The rows of a group lie close to one hidden flat surface of 10 dimensions, which passes through zero. Surfaces can cross.
In the rows, zero is written as 128.
Known rows, each followed by its group:
[143 126 141 119 132  93 134 151 116 143 153 127 132 154 131 194 111  76
  86 117 141 114 105]  C
[117 144 131 118 123  92 134 123 172 135 103 128 157 173  55 188 121  89
 102  97 122 134 130]  C
[117 136 116 130 139 107 121 138 133 133 127 131 105 154 127  95 180 152
 144 148 165 116 130]  C
[137 132 111 165 109 145  89 145 143 129 140 133 162 136 159 159 119 137
  88  94 114  92 149]  X
[141 139 112 141  99 186  69 129 150 106  82 120 155 167 111 173 160 142
 130 110  89 107 116]  X
[164 103  86 111 129 149 119 126 113 127 100 131 114  93 132 124 187 137
 167 137 132 196 108]  C
[133 130 165 133 112 114  95  86 120 118 161 115 130 143 156 147 112 106
 130 106 141  76 154]  W
[118 148 128 121 127 169 182 164 154 148 138 182 120 124 136 111 112 158
 127 157 121 180 105]  J
[144 133 122 122 157 170  88 147 103 106 110 101 116 122 116 141 128 102
 121 106 117 143 126]  N
[ 97 196 124 141 113 145  72 125 171 101 149 137  88 177  95 184 140 115
  90  80 178 166 115]  N
[127 131 147  90  89 145 126 133 134 137 109 143 183 130 169 173 134 145
 136 138  94 155 138]  Z
[145 130 186  88 106 119  84  58 119 110 115  87 146 145 140 174 121  84
 138 105 104 105 158]  J
[139 117 122 101 159 108 122 135  98 138 129 111 125 126 124 146 143 104
 120 139 106 130 136]  W
[130 124 142 144 127 103 154 111 141 142 161 158 100 151 141  89 144 137
 151 152 161  89 126]  J
[154 106 132 119 151 119 139 105  85 121 158 120  94  71 142 114 101  86
 146 117 160 171 127]  X
[144 123 133 102 104 122  96  98  95 113 139 107 124 123 136 216 122  89
 121 118 106 138  90]  J
[119 119 167  96 130  76 151 120  89 143 154 107 119 124 165 155 100 109
 104 152 123 105 112]  N
[107 101 116 147  97  74 145 112 114 125 168 138 164 110 150 127 113 138
 164 129 146  91 136]  J
[122 127 124 131 140 132 127 117 134 118 116 119 127 134  89 112 129 122
 149 126 123 117 134]  X
[162 105  85 165 148 123 113 159 127 128 139 147 142 146 104 142 154  93
 138  98 172 115 123]  X
[125 110 109 159 148  89 132 116 127 124 120 106 101 135  90  88 145 126
 138 125 162  87 124]  J
[173 132  77 183 153 120 139 170 161 152 169 186  93 181  89 161 165  96
  93 112 179 115  87]  C
[132 120 161  89 107 126 143  96  86 126 154 125 124 102 160 163  97 115
 145 158  86 136 101]  N
[ 91 131 106  92 162  83 123 136  91 136 147 113  97 127 118 113 185 155
 141 181 103 114 133]  W
[ 96 139  67 163 150 175 102 193 117 114 161 155 151  95 136  99 128 168
 135 119 120 145 162]  Z
[112 138 128 130 129 139 100 129 148 127 109 116 159 125 138 105 138 146
 121 111 124 129 188]  J
[105 134 132 129  96 106 131  92 152 131 144 139 153 104 152 112 122 161
 138 119 127 138 177]  C
[ 63 140 111 122 129  99 151 164  97 118 188 152 133 108 127 133 101 136
 159 144 160 157 112]  W
[128 141 128 127 116 157 138 120 148 134 138 151 126 103 152 113 121 159
 118 136 107 161 143]  N
[100 131 159  87 139 106 128 139  82 128 117  73 130  99 163 136  93 124
  93 144  99 131 132]  W
[137 114 154 125 140  52 184 159 144 187 162 152 175 122 182 130  99 103
  62 111 164 127 187]  X
[133 129 108 161 163 144 103 121 154 116 102 110 135 159  57 104 134 118
 129 104 103  77 159]  N
[142 116 145  86 127 130 127 141  91 130  88  80 145  96 143 179  94  96
  88 123  88 169 108]  J
[104 140 158 118 132  79 150 141 121 153 163 126 133 139 164 133 106 132
  85 143 124  88 144]  X
[155 120 114 140 181 160 110 120  96 101 133 111  56 142  69 104 142  93
 166 137 140 113  86]  X
[117 111 135 103 117 126 123 137 126 115  38  88 174 151  89 125 142 127
 161 131 113 120 122]  Z
[115 128 145 117  85  85 133 123 142 133 127 127 167 123 164 157 122 125
 120 104 168 153 142]  N
[115 142 137 127 129 164 138 161 121 110 114 127 136 122 114 131  85 110
 130 116 147 160 102]  W
[ 67 117  95 131 137  84 113 120  96  96 138  92 147  99  66 127 106 130
 161 121 114 112 141]  C
[145 122 142 150 137 156 110 192 114 123 101 123 156 174 148 126 125 109
 129 116 162  78 106]  C
[111 129 116 131 127 142 118 116 124 110 132 126 127 119 107 114 128 142
 158 135 109 121 133]  N
[116 125  98 151 121 182 117 141 142  99  95 138 152 112  89 101 123 149
 175 113 127 150 131]  Z
[161 123  93 162 115 160 144 173 160 141 126 173 165 144 107 188 110 113
  95 108 111 137  91]  X
[100 143 135 120 146 111 120 134 128 132 123 107 112 127 144  87 147 153
 112 137 139 124 153]  J
[ 76 140 110 115 119  88  98 116 105 121 197 134 151 103 154 156 129 142
 136 123 112 130 176]  Z
[102 124 126 115  93 110 131 113 144 123 105 124 182 111 125 140 118 146
 143 116 111 148 160]  Z
[159 114 115 135 152 153 120 176 108 134 106 121 118 133 147 120 153 118
 120 134 147 133 104]  C
[ 90 144 123 118 129 154  71 117 100  92 161 124 135 119 147 121 143 149
 176 124 117 124 170]  Z
[124 125 170 102 113 160 109 115 112  84  59  87 146 151  84 148 106  84
 180 108 140 141  96]  W
[164 131 172 109 135 108 158 101 157 162 136 154 115 166 142 119 146 105
 122 134 146 123 149]  X
[126 109  92 156 131 114 126 154 139 121 102 128 163 136  85 120 138 121
 148 102 162 121 129]  N
[ 97 133 150  94 103  96 158 125 159 148  89 132 174 141 130 121 136 152
 137 144 124 147 156]  X
[106 183 134 133 137 158 123 144 150 144 200 178  79 134 179 115 135 169
  89 147 126 142 144]  W
[167 101 128 125  99 130 214 134 146 165 121 177 156 100 130 157  83 123
 114 149  98 164  84]  N
[166  87  68 147 148 131 157 187 111 143  80 129 116 121 101 109 164 134
 130 148 143 139  66]  J
[102 133 107 100 154  95 119 145  84 127 157 109 119 113 111 172 120 110
 114 136 100 143 118]  Z
[ 91 139 115 125 170 107 123 171  94 137 151 102 124  96 148 110 108 143
  76 138 105 126 154]  W
[109 130 132 135 121  88 116 111 128 121 153 127 131 156 104 157 127 109
 138 119 142  91 132]  C
[137 122 156  91 139 141 157 140  96 128 118 117 131 116 123 163  85  97
 121 148  95 154  86]  J
[113 128 148 111  76  98 139  75 121 125 179 151 135 113 154 174 107 128
 157 137 122 132 116]  C
[171 117 149 128 123 125 151  94 138 133 157 160 127 157  93 184 105  65
 149 119 129 109 100]  X
[ 77 151 122 123 139 112 124 146 121 121 141 117 115 115 128 107 119 155
 115 139 133 138 144]  J
[128 130 124 145 134 147 127 156 122 133 159 139 135  98 175 113  98 139
  96 119 124 132 151]  Z
[103 121 124 142 104 131  99  87 129  90 128 122 155 135  85 128 120 128
 194 112 119  90 139]  C
[132 123 129 119 159 140  94 115  92  99 125  90 118 113  91 150  98  79
 131 102 107 127 130]  Z
[105 176 122 155 104 121 105 131 184 136 155 159 115 150 155 126 156 157
  91  96 190 155 156]  N
[114 155 122  83 109 108 131 102 159 153 143 160 125 130 140 159 180 152
 125 146 108 193 151]  Z
[122 112 142 125 143  82 172 173  77 149 164 111 122  94 178 132  70 105
  75 140 155 127  99]  W
[ 60 119 121 112 164  95 113 156  49 101 146  61 133  81 106 130  69 121
 122 138  87 104 130]  N
[159  89  82 115 162 116 175 188  99 148 110 142 152 103  77 165 117  73
 139 125 130 190  85]  W
[132 133 159 102 109 108 118  92 124 136 157 129 133 128 174 159 129 119
 121 127 117 124 150]  Z
[174 124 121 112 166 153 128 144 127 145 112 141 105 150 107 138 167  95
 125 137 119 151 116]  W

New rows, each followed by its group:
[134 141 144 116 103 123 137  69 151 120 129 125 108 117 102 163  97 108
 118 109 119 159 114]  J
[112 134 141  75 145  78 132 139 114 145  91  95 113 138 126 137 170 125
 112 152 134 165 124]  C
[ 98 160 121 128 130 147 140 120 165 122 118 137 117 131  78 125 111 149
 113 134  92 143 125]  N
[118 128 106 155 159 123 112 135 129 117 139 112 127 130  78 118 109 114
 113 103 117  97 146]  C
[118 134 108 139 130 140 140 152 128 135 147 149 109 108 158  94 142 165
 125 147 145 150 121]  N
[138 116 152 111  91 120 155 130 128 143 116 137 168 124 157 170 102 120
 117 134 110 136 108]  Z
[143 132  81 173 150 170 125 165 152 132 128 160 114 123 126  75 163 159
 129 126 150 142 133]  N
[102 112 163 121 109  63 144 108 109 130 122  92 138 132 152 108 108 131
 131 142 153  76 130]  Z
[160 146 139 152 160 172  97 122 162 134 108 118 109 155 127  93 141 132
  83 110 107  91 170]  X
[123 113 126 139 117 165  97 124 108  88 112 113 165 126  99 138 101 112
 178 105 112 107 122]  Z
[ 81 111 152  90 126  66 133 141  62 128 139  90 132 116 169 121 135 146
 151 171 134 102 120]  J
[138 104 142 126 142 149 145 156 109 126 126 140 180 138 124 124  94 103
 163 132 106  97 137]  J
[ 99 103 126 114 106  94 107 122  79 110 142 102 164  92 172 135 126 135
 165 128 141 121 147]  C
[140 135 193  99 135 141 161 107 141 142 110 124 135 135 135 102  90 108
 129 136 109 130 154]  J
[161 106  34 209 128 143 140 130 174 134 155 201 115 143  63 121 175 152
 154 126 132  97 101]  W
[155 146 145 153 158 199 136 148 155 133 165 184 133 165 115 121  99 101
 137 117 117  98 147]  J
[ 79 127 137 118 106  93 147  94 137 115  98  83 167  67  97 124  61 134
 113  98 111 170 161]  J
[112 113  94 156 135  98 161 170 124 149 139 128 152  78 148 101  91 154
  81 124 130 131 140]  W
[119 129 109 144 154 116 159 156 141 146 126 135 104 136 106  90 138 146
 112 153 129 108 118]  N
[125 135 119 144 137 133 111 127 140 119 126 126 133 138 106 128 128 124
 122 109 128 116 140]  N
[178 124 129 140 135 194 125 187 119 140 133 156 147 141 168 166 113 110
  99 130 106 124 100]  Z
[136 143 119 134 167 122 149 134 124 145 165 136  67 121 119 123 119 122
  79 148 116 129 113]  C
[126 138 136 125 115 133 121 101 145 124 137 136 120 131 142 112 137 143
 142 126 137 133 149]  Z
[138  99 142 134 140 104 173 149 122 135  60  75 153  97 100 113  60  98
  77 107 126 125 113]  Z
[ 97 146 164  84 123 107  88  89 116 110 109  84 116 142 134 132 150 129
 143 133 119 126 151]  J
[ 74 139 128  95 112 105 139 160 105 135 131 115 153  82 182 127 112 173
 102 150 114 174 141]  J
[ 72 125 105 109 135  98 117 181  65 107 137  98 121  97 153 118 138 146
 147 145 175 161 101]  N
[ 68 126 141 122 128  75 110 139  94 119 145  89 149 120 167  90 128 159
 138 141 144  73 168]  Z
[131  98 116 122 129 132 158 168 118 140  83 124 173 107 134 106 124 142
 138 141 118 146 126]  J
[146 110  77 172 147 140 110 130 126 119 132 123 129 124  78 146 121 117
 115 109  93  88 114]  W
[111 153 136 118 132 127 179 146 138 152 150 158  72 135 146  97 132 172
 108 187 126 138  83]  X
[151 117 116 152 128 154  92 134 145 126 128 142 175 145 141 127 149 124
 145 101 128  95 175]  J
[137 128 135 119 140 165 156 161 114 128 114 135 106 129 122 129 108 123
 123 159 114 148  68]  C
[164 136 133 137 131 135 124 129 124 142 177 151  87 133 163 166 127 107
  81 127 136 129 101]  J
[180 138 188  95 131 155 119  79 186 158  57 114 131 170 148  89 175 134
 109 131  96 116 193]  N
[ 94 132 126 130 131  88 106 114 100 118 197 127 120 128 142 143 122 127
 138 133 126  86 143]  W
[144 122 184  89  98 112 167  79 127 138 124 130 122 126 147 151 105 107
 141 147 116 144 108]  J
[ 96 159 163 119  83 144 161 121 191 141  91 156 154 148 156  80 133 195
 133 149 136 149 151]  C
[106 115 158  93 102  90 147 112 141 143  76 105 176 119 162  98 142 158
 139 135 132 145 171]  N
[125 129 105 135 133 105 138 148 156 137 112 130 154 135  83 159 118 106
  97  99 127 151 133]  C
[100 129 142 106 144 106 118 110  81 120 158 110  85 131 158  78 168 161
 175 185 129  85 130]  N
[ 90 147 138 115 132 132 119 141 113 114 138 115 127 123 132 126 108 138
 127 135 122 135 131]  W
[119 130 134 127 141 102 119 133 136 140 146 139 136 144 155  95 163 132
 141 118 171 124 177]  W
[126 120 167 108  74 143 158  83 138 120 161 170 186 115 136 184  66 107
 176 122  96 140 128]  J
[123 124 114 137 174 121 152 162 130 138 114 117 121 114 102  77 118 123
 111 126 141 137 146]  X
[149 126 109 127 132 142 153 129 131 131 138 147 114 108  95 168 101 104
 108 121 110 172  92]  Z
[ 93 134 107 131  90  99 124 156 115 132 161 150 134 139 174 156 155 172
 129 155 150 119  93]  X
[ 97 132 121 117 125 122  92 124 114 105 109  94 150 123 111 140 128 132
 138 112 115 132 148]  J
[130 112 113 155 167 128 101 154 104 106  94  76 113 148  80  93 134 109
 129 114 140  68 116]  W
[169 118 150 124  98 141 125  75 151 127 114 134 140 139 126 162 126  99
 137 105 118 133 132]  J
[129  89 129 127 141 137 132 146 110 114  79 108 195 134  91 107 116 108
 187 123 110  90 150]  J
[152 117 101 140 168 139 132 176 129 138  96 125 133 134  91 115 142 108
 116 117 143 140 126]  X
[113 166 111 105 150 180 128 182 109 121 136 136  91 121 104 175 111 123
  98 148  95 193  68]  J
[132 128 146 152 117  80 123  65 159 135 142 114 113 131 136  94 130 126
 112  99 164  89 176]  J
[ 92 134 123 101 131  93 107 132 119 133 119 105 157 130 134 131 154 146
 128 133 115 127 172]  Z
[142 140  87 163 115 217 149 169 144 120 161 204 118 114 135 122 125 161
 162 145 129 170  76]  Z
[129 128 160 126  84 191 109  89 128  92 109 125 159 107 152 115  92 137
 186 111 119 138 142]  Z
[131 113 110 154 107  97 125 130 165 144 105 139 180 162 113 133 158 138
 127 111 142  87 154]  Z
[102 142 158 119 158 120 154 112 128 126 128 110 103 143  79 107  82 118
 118 153  85  89 124]  X
[143 124 146 134 169 146 110 146 116 126 138 126 126 167 119 110 135  97
 145 130 130  68 144]  J
[116  89 125 118 129  87 161 133  89 133 122 114 149 110 125 108 122 133
 168 162 119  99 113]  N
[141 137 128 124  93 137  94 111 156 139 156 176 162 178 164 173 193 146
 156 128 119 107 157]  Z
[144 120 184 111  82 114 117  89 119 127 139 127 151 167 181 163 132 115
 150 137 129  72 127]  Z
[130 108 113 148 143 134 131 119 123 129 131 127 134 116 119  84 135 146
 152 142 102  87 153]  N
[103 157 161  80 115 136 128 116 117 124 150 136 108 131 152 153 126 136
 138 157 110 159 117]  W
[ 96 123 121 118 147 116 120 134 114 118  99  97 129 131  98  89 147 150
 159 145 123 111 139]  N
[161 116 137 175 143 156 159 143 147 143 193 197 145 158 136 105  98 104
 154 124 143  60 149]  J
[117 128 141 123 123 143 121 144 102 116 125 131 100 150 168  78 172 166
 184 172 160 100  96]  C
[175 123 142 120 167 146 135 145 121 145 100 114  91 152 124 110 152 102
 104 141 134 119 109]  J
[105 134 122  91 136 154  92 163  79 100 103  85 161 108 118 187 106 109
 122 123  78 163 116]  J
[129 150 139 119 127 112 165 108 144 145 134 127  68  99 129 134  99 127
  62 131 133 184  93]  J
[137 112 115 147 118 148 150 136 156 129 109 159 163 133 107 101 131 141
 164 126 131 128 139]  J
[143 117 139 163  96 148 156 117 132 119 145 155 121 128 143 119  93 131
 152 132 153 105  83]  Z
[179 114 156 102 130 174 147  78 137 135  97 137 119 138 101 133 129 114
 154 159  57 116 111]  N
[ 81 111 148 111  93  93 168 150 126 136  67  98 178 112 156  84 111 176
 139 156 140 120 125]  Z
[ 92 113  99 160 128 116 163 156 134 124 149 156 162 114 106  92 102 152
 166 136 141 109 136]  J
[135 108 131 100 155 114 102 147  77 122  98  71 145 102 140 144 124  97
 114 116 113 134 139]  C
[153 137 163 111 156 137 122 116 115 132 132 104 100 142 126 152 102  86
  89 127  96 112 122]  C
[148 130 132 122 146 179  73 125  99 104 130 111 108 122 151 127 147 114
 145 117 120 136 137]  N
[130 110 102 164 140  75 123 123 153 137 111 106 157 134  82 118 126 110
 100  86 144  91 170]  Z
[145 107 136 101 133 124 168 144 105 141 100 119 131 118 122 137 114 116
 129 156 107 147  87]  N
[177 107 141 148 110 108 105  68 152 133 113 115 135 140 138 127 151 109
 124  93 145  93 165]  J
[201 127  85 185 144 213 147 137 186 148 135 201 106 134 108 107 143 135
 115 121 115 137 119]  N
[137 139 177 100 154 143 172 122 133 141 114 128  90 144 111 100 105 110
 127 158 125 133 107]  J
